There are 9 hidden switches. A switch that is on adds its own fixed numbers to the row, and there is some noise. The rows also spread widely along 12 directions, which tell nothing about the answers.
Some rows, each with its switches (1 for on, 0 for off) after it:
[ -4  17 -14  23 -18  24  -1 -16  10  12  16   8 -14 -31  -9  14  -4  25
 -16   3  15  -4 -12   7  17 -20 -12]
1 1 1 1 0 1 1 0 1
[-14  16  10  13   3  14  21  -8 -11 -19   8   6  -3 -25 -19  -1 -18   0
 -12  10   9  18 -12  -6  24  19  21]
1 0 0 1 0 1 1 1 0
[ -7   7  10   3  15  15  13   0  -1   5  16  -1  19   0 -17   2 -17  -9
 -11   2 -26   4  -3 -15   7   0  -4]
0 1 0 0 1 0 0 0 0
[ -1   5  21  13 -12  -6   2  17  13   4  -4 -24  -1  -2 -10  -5 -14  -4
 -15 -10  -2 -12  -3  13  -4  30   6]
0 0 0 1 1 0 0 0 1
[  9   2   6  16 -10  -2   9   4  11  -8  -7  -1  -3  -3 -35  10  -4 -15
   8   2  15  11   9 -10  11   7   8]
0 0 1 1 1 1 1 1 1
[-14   8 -19  11 -13  29  11  12   1  15   4  18  21  -6   0   3   1 -11
 -13  15  10  -3 -13  -8  18  -4  16]
0 1 0 0 1 0 1 0 1
[ -8 -10  -5  12  13  32 -10   7 -16  -1   2 -18  -1  13  26  11  -3   5
  -8  14 -23   6  -9 -12  -7   5   5]
1 0 1 0 0 1 1 0 1
[ -1   8 -32  11  -2  -4 -28  11  18  20   4   0  26  12 -12  13   1  10
  21  10   6   7   7 -20  28  -8   4]
1 0 0 1 0 0 0 0 1
[  8   0  13   2  -1 -13  29 -34  17  -5  15  -1  -3   8  -8 -16 -13   0
 -17   2  -9  10  11   3   8  -7 -10]
0 0 0 1 1 1 1 1 1
[-11  18 -20  24  -6  19 -15  25   7   5   5   8  15  -9 -18  16   7  -7
  -3   7   5   8 -16  -3   1  10  30]
1 1 0 0 0 0 0 1 1
[ -8 -12  -5  20   5   3   1   7 -12 -23  -6 -10   7  12   1  -9 -24  11
  -3  12 -10  39   7  -2  12  31  29]
0 0 1 0 0 1 0 0 0
[  6  -4 -18 -19  12 -19   3   2  15  -3  -9  -3 -12  22  19  -2  16 -22
  10  15   0   1  21  -1 -20 -12   7]
0 0 0 1 0 1 1 0 1
[ 10 -10  -3 -11  -7 -15  14  -8  19  13 -10  -1  18  32  -7 -14   6 -14
  13  12   5  -3  19 -12  11 -11   1]
0 0 1 0 0 0 1 0 0
[ -1  -4   7  17   1  -3   6 -19  16 -12  17  -5 -22  -9   9   3 -23  12
 -12  -2  -6  18   1   8   2  -6 -10]
1 0 0 0 0 1 0 1 1
[ -6  10 -32  15  -8  20 -19  -7 -12  15  -2  -8   3  -3   2  -7  17  29
 -13   5  -6  -6  -1  14  -9  -3  -1]
0 0 1 1 0 1 0 1 1
[ -2 -10   3   5  14  27  10 -12 -35 -27  -2  -1 -23 -12  14   5   4   2
   2  11   5  20   6 -26  13  -8   7]
1 0 0 1 1 0 1 0 0
[ -8  16  -5   2 -14   0  23   2  10   3   2  14  23  -1 -24  -6   0 -10
  -8  12  19   4  -6  -9  22   6  24]
0 1 1 1 1 0 1 1 0
[ -1   8  19  -5  12   5  -2 -13  -9  -3   4 -30 -16  -9  18   5  -4   7
  -2  -4  -3 -12  -6 -10   5   1 -28]
1 0 0 0 1 0 0 1 1
[  2  -9  -1  -1 -19  15  30  -8  16   9  -1  11 -11  13  14 -16  25 -26
 -27   6  -4 -22  -3  19 -35 -16  11]
0 0 0 1 1 1 1 1 1
[-10  10  -4  26  -2  14  -2   1 -23   1  -3  -7  -6 -24 -32 -14   1  13
  -9  -9 -12   8   1  14  -2  10  10]
1 0 0 0 0 0 1 1 0
[ 13  -5   9  -3 -19 -13  -6  -8  21  10 -15 -18 -30   3   8  -5  10   5
   4  -6  14 -26   5  14  -5 -11 -18]
1 0 0 0 0 1 0 0 0
[ 22 -21  13  11 -16   5   8 -19  25   4   0   3  10  40 -10   1  10 -10
   2   8  -8   0   5 -19  12 -19   1]
1 1 0 1 0 1 0 1 0
[ -2  -2   3  23  11  10 -30  15 -11  -6   1 -30 -15   1   1  15 -12  18
  -2  -9 -23   8  -4  -2   0   7  -6]
1 1 0 0 0 0 0 1 0
[  5 -28 -10  37 -22  11 -14  10  15   7  -6  -7 -29  -3   4  11 -12  10
   0  -4   1   5   9  12  -2 -18  -8]
1 0 1 0 0 1 1 0 1
[ -3  -2 -27  26 -13  28 -11  -8  -5   4   2   7   1  -2   7   4  14  20
  -8  11   2  11  -6   1   3 -13   7]
1 1 1 0 0 1 0 1 1
[ -5  27 -33 -20   7  11  -4 -13  -2   0   6   8   6  12  29   7  36   1
  -7  28  17  -4 -14 -11   1 -12  12]
0 1 0 1 0 0 1 1 1
[ 22  -4  -8   6 -11   2  -6 -16  21  -7  -7   9  -5  21 -12  12  28  -7
  13  12  11   9   5 -15  -4 -12  17]
1 0 0 0 0 1 0 0 0
[ -6 -18  -3   8   1   5   8   9 -11 -13 -14  -7 -34  -4  13 -14   4 -10
  -5  -1 -13   3   9  18 -27  -3  10]
1 0 0 0 0 1 1 1 0

New rows, each followed by its switches (1 for on, 0 for off):
[ -2 -18  28  23 -10  13  29 -22  -4 -12   6  -5  -4   1  -5 -18 -22   5
 -19   0  -7  16  -4   2  12   9   9]
1 0 1 0 0 0 1 1 0
[ -9   8 -15   1   0  21  -2  -5  14   5  17   9 -17 -19  23  18  -5   2
  -7   9   6  -7 -13   0   0 -20 -11]
1 0 0 0 0 1 0 0 1
[ -8 -11 -13   3  -2  -3  14   3  19  -3   5   9  10  23  20  -7  -4 -15
  -5  19  -2  14   0  -5   7   0  25]
1 0 0 1 0 1 1 1 1
[-10   2  20   1  -3   1  17  12  33   5  19  -6  -4   0   7  21 -40 -10
 -12   5  -5  -4 -17 -10  19  -1  -9]
1 1 1 0 1 1 1 0 0
[ -8  21 -22  -1  13   3 -16  17   7   9   8 -10 -10  -4   0  19   4  -2
  -4   2 -13 -10  -2   0 -13  -7  -8]
0 0 0 1 1 1 1 1 1
[  1  -2 -25  17 -15  10  -9   7   2 -14 -12  10 -21   1   3   6  24   7
  -2  12  19  16  -1   7 -13   1  38]
1 0 1 1 0 1 1 0 0
[  5   5  23  10  -4  10  10   4  18   6   7  -7  -1  -7 -20  12  -5 -22
  -5  -6  -3  -8  -7  -7  -7   5  -1]
1 0 0 0 1 0 0 0 1
[-10 -13   2   6   2   1  20   6 -23  -6 -20  -1   0 -11 -13 -30  -5 -14
   7   1  -7  10  18   4   4   3   9]
1 1 0 0 0 1 0 1 0
[  5  -6  12 -13   4 -18  22 -15  14  -5  -2  -5  -8  15   8 -14  -4 -12
   4   9   3   2  12  -6   8  -6   1]
1 0 0 1 0 1 1 0 0
[ -8 -35   3  12  -2   8  29  19  10  -2  -7   8  19  26  10 -15 -17 -36
  -3  17 -18  21  10  -8  -3   6  31]
1 1 1 0 0 1 1 0 1
[ -4   8 -23   8  -4   9 -28  14  13  28  -1 -15  10  11   4   7  13  11
   1   2 -14 -23  -5   2  -4  -8  -8]
1 0 0 1 0 1 0 1 1
[ -9  11   3  -3  -1  10  18  -5   2   3   9   3   0 -23  -2   3  -9  -7
   0   6  14  -4  -4 -12  16  -5  -9]
1 0 1 1 1 1 0 1 1
[  9   8 -16  18  -9   7  -9 -14  -9 -15 -13   5 -11 -10 -28  -1  18  14
   4   5  15  19  10   3   2   6  18]
0 0 0 0 0 1 0 0 0
[-17   4 -28  -6   5  14  -8  14  12  20   6   5   6  -7  22  13 -15  -3
   4  14  -2 -10  -2  -6  13 -19 -15]
0 0 0 0 0 1 0 0 1
[ -8 -30  21  18   1  13  24  -1 -12  -3  -2 -17 -14   8  14 -30 -25   2
 -25  -4 -36   4   8  18 -16   9   5]
1 0 1 1 0 1 1 0 0
[ -8  14 -29  -5  -8   3 -10  11  12   5  -7   2 -16  -1  28  10  15  -1
  -8  16  19 -10  -9  12  -7  -6   8]
0 1 0 0 0 1 1 0 1
[ 12 -23  15  17   6  15  -2 -12  -9 -15  -5  -9  -8  12  -7  11 -11   1
  14   4 -10  19   9 -27  26 -12 -12]
1 1 0 0 0 1 0 1 0
[ -3 -21  13 -13   2  15  38 -12 -12  -9  -6   4   8  24  22 -24   6 -25
 -10  18  -4   0   6 -16   4  -2  16]
0 0 0 1 1 0 1 0 0
[  1 -11  -4  10   1   6  -4  20   4 -13  -5   0 -21   1  -7  23  -4 -13
   7   2   5   8   7 -14  -4  -7   8]
0 0 1 1 1 0 1 1 0
[ -5  26  -2  -2   4   1   0 -19   1  -1  10  -8  -3 -18  -1   1  -4  14
  -8   2  11   0  -7   4   9   6 -10]
0 0 0 0 0 0 0 1 1
[-11  -1 -26  -4   5   4  -4  17   5   0  -1   7 -18 -12   9  11  -6  -5
   6   7   3  -3   6   2  -9 -18  -2]
0 0 1 1 0 1 0 1 0
[ 15  -3  22  -2  -5 -26  16 -18  45   5   9  -9   3  26  -8  -5  -9 -16
   0   0  -7  -2   9   0  -1  -3  -7]
1 0 0 1 0 1 0 1 1
[  5   2 -16   6 -28 -19   3  -5  32  11  -6   5   0  15   2  -9  10   1
  -4   6  25  -4   2  15   7  -4   9]
0 0 0 0 0 0 1 1 1
[ -3  18  -8  17   6   6  -9   8  18   7  16  -5   9  -3 -18  15  -5   1
  -8   2 -15  10  -9   1 -13  10  16]
1 0 1 0 0 0 1 0 1
[-22   6 -21  -8   8  22  16  13  11  20  15  17  11 -12  15   9 -11 -20
  -5  17  -6 -10  -8  -9   3 -23  -1]
1 1 1 1 0 1 1 0 1
[ -8  -3 -20  13  -4  -3  15   9   3  -5  -5  11   7   3 -10 -16  -2  -9
  -8  10  -2  23  16  12  -8   7  29]
0 1 1 1 0 1 1 0 1
[  1  -1  -5   7   1  -5  -4   4  10   5  -1 -19  28  39   2  -1  -9   3
   0  17  -9   8   0 -15  21  20  12]
0 0 1 1 0 1 1 1 1
[  9  -5   3  -8  -3 -15   8  -1  22   6  -3  -9 -20  10   7  -2  15 -22
   2  -4  -3 -15  10   6 -27 -20  -9]
1 0 0 0 1 0 1 1 1
[ -7  -3 -11  -5  11 -13  -4   9 -14   1 -18 -26  11  26  19 -25  11  -3
   5  13 -16   3   9   2  -5  20  15]
1 0 0 0 0 1 1 1 1
[ -8  -3  -5   1  -1  18   7 -12  -1   2  10   0 -10 -12  23   5 -18  10
 -10   7   3  -3   1  -7  19 -15 -22]
0 0 0 1 1 1 0 0 1
[ -1 -26  13   3   7   6  11 -16   0   0   3 -23 -17  11  38 -16 -20  10
 -13  -1 -26   1  10   8 -13  -8 -22]
1 0 1 0 0 1 0 0 1
[  5  10 -17  -5  -6  -7  11 -32  11   4   5   6   9   8   7 -17  18  13
  -5  12  11   6   7   3   5 -16  -1]
1 1 1 1 0 1 0 1 1
[ -9   6 -14   2   9  15  -4   3  13  18  19   1   8   4  -2  19 -11   0
  -1   9 -22  -5  -7 -15   6 -27 -15]
1 1 1 0 0 1 1 1 0
[ -3  18 -15  -9  -6  12  -6   4  20   8   9  10 -18 -18   7  26   7  -1
  -1   4  19 -22 -10  -8   0 -24 -13]
0 0 0 1 1 0 0 0 0
[  0  -6 -19  11 -11  -4  14 -18  11   4   1  12   9   6  -7 -23   8   2
  -2   7  -2  16  14  10  -6  -9  13]
1 0 1 0 0 1 0 1 1
[  5 -11  -2  16  -4  -6  -6 -13  12  -6   4 -11   9  34  10 -11  -5  22
  -9   7 -16  19   1  -2  13   9  13]
1 0 0 1 0 1 0 1 0
[  9 -11  16  -3   5 -12   9  -1  17 -16  -4  -8  -1  27   4   6  -4 -18
  10  13   5  16   4 -19  10  10  19]
1 0 0 0 0 0 1 0 0
[ 19 -11 -15  13 -14  -5  -9  -6  24  12  -5  -1  16  37 -12  -3  24  -4
   2   4  -6   5  14   0 -14 -13   8]
0 1 1 0 0 0 0 1 1
[ -5  21   9 -18  18   9  -5  -5   4  -2  12 -15  -2  -2  14  22  -4  -1
   5   9   5 -13 -18 -26  16  -2 -12]
1 0 0 1 0 0 0 1 0
[ 19  -5  -2   2  -6  -6  -3  -7  14 -16  -9 -13   1  39  10  10  18  -2
   1  18  11  15   6 -17   1  12  20]
0 0 1 1 1 1 1 0 1
[  7 -25  -7  12 -25   9  23  -8  19  -4  -3  21  -2  21  14  -2   3 -18
  -8  16  14  10   5  -6  15 -22  10]
0 1 0 0 1 1 1 1 1
[ -5  16  -9   0  10  -6  -4 -11  -6 -15   5  -3   5  -8  -5   3 -13  16
   7  11  14  22   1 -13  31   9   4]
0 0 0 0 0 0 0 1 0
[  6   6 -27 -13 -11   4  -7   3   0  10 -19  -2   6  19  12  -5  50  -9
   6  12  18 -18   4  -4 -22  -6  14]
0 0 1 1 1 0 0 1 1
[ -2  -6  -9  10 -15  29  20  -9  14 -11  11  27 -15  -6  18  10   7 -14
 -22  12   8   8 -12   5 -17 -12  20]
0 0 0 0 1 1 0 0 1
[ 13 -16  23  15   5  -9  23 -21  14 -32   7  -1 -16  19  -3  -4 -10 -15
  -7   6  -6  35  10  -4  -3  10  22]
1 0 0 1 0 1 1 1 1
[-10 -22  14   9  -4  22  21  19  -3 -18  -3  -2 -28 -13  29   8 -23 -20
 -15   4   5   2  -3   1  -8   4   3]
0 1 1 1 1 1 0 0 1
[-10   7 -27   6  -3  10  15 -16   8  -1  13  31   0 -24  -8   5  -9   0
   9  18  22  21   9 -15  34 -26   5]
1 0 0 1 0 1 1 0 1
[  1  10  -7  -3  -8 -24   3  -4  41  21  14 -11  17  21  -4   1 -18   6
  -6   7  -4  -4   4   1  14  -2 -13]
0 0 1 0 1 1 1 0 1
[  6 -11  -3  24 -18  -1  -3 -16   1  15  -4 -15  -4   9  -4 -25   8  20
 -13 -10 -12  -5  11  18  -2  -9  -7]
1 0 0 1 0 0 1 1 1
[ 11  -4 -12  15 -25  16   7 -30  18  -1  14  14 -25  -7  10  11   8  20
 -15   3  22   2   2   3   4 -32 -12]
0 0 1 1 1 0 1 0 1
[  2   5 -14  -7  -8   0  22 -16  25   2  12  24  14   4   0  -4  14 -15
   1  15  16  12   4 -11  -3 -15  17]
1 0 1 0 1 0 0 0 1
[ -4 -22   2  -4 -17   6  27  -5  21  21   0   6  -2  13  15 -19  -4 -15
 -14   4  -7 -21   4  12 -12 -23  -6]
0 0 1 0 0 0 1 0 0
[  7  -4  -7   5 -23  14  -2 -11   6   7 -12  -7 -30   1  22   2  20   3
 -12   5  14 -25  -7  15 -10 -15 -13]
0 0 0 0 0 1 1 1 1
[ -4 -10 -28   9 -15  -9   7   7  13  12 -12  11  20  11  -8 -21   7  -6
  11  11   5  14  18   7   2   0  23]
1 0 1 0 0 1 0 0 1
[-10   8  21  10  12  13  15  -8  -7   3  15 -10  10 -17 -13  -4 -24  -5
  -8  -4 -14   1  -3 -10  19   1 -14]
1 1 0 1 0 0 0 1 1
[ -8  17 -13 -13   3   4   2  -4   3  20   5 -12  20  10  19 -13  12   5
 -14  11  -4 -19  -5   5  -7   1  -3]
0 1 1 1 0 0 0 0 1
[  7 -14  16  17 -21   9  23  -2  26  24   4   0  23  17 -26  -7  -7 -17
  -6   2 -12 -10   4  -8  10  -6   0]
1 0 1 1 1 1 1 0 1
[-19  27 -17 -10  13  17  16  -3 -18 -10  11  15  -9 -33   5   1  10  -3
  -9  12  12   6  -9  -7   2 -10  15]
1 1 0 1 1 0 1 0 0
[  1 -16  18   7 -15  12  35  -3  16 -15  -3  14   0   8  -5  -8   0 -30
  -7  10   9   7  -5  -4  -7   9  32]
1 0 1 1 0 1 0 1 0
[  5  -8  -4  12  -9  18   6 -14  -5  10  -4  -9  -7  18  10 -18  19   2
 -25   2 -23 -14   1  19 -27  -6   0]
0 0 0 1 0 1 1 1 1
[-26   4 -13  -2  17  11  13  16 -11 -10   6   8   5 -19  19  -5 -18 -14
  -1  13   0  17  -3  -3   1  12  23]
1 0 0 0 0 0 0 0 1
[ 14 -12  17  20  -7  14 -15 -14   9   0   3 -22   0  30   7  13  -8  21
  -6   6 -14   4  -8 -17  23   1 -10]
1 1 0 0 0 1 0 0 0
[-19  12  -7  -6   3  -8  31  -8   4  -4   6   9 -12 -22  10 -24  -6 -12
 -14   6   3   5   1  23 -14   2  11]
1 0 0 0 0 1 1 1 1
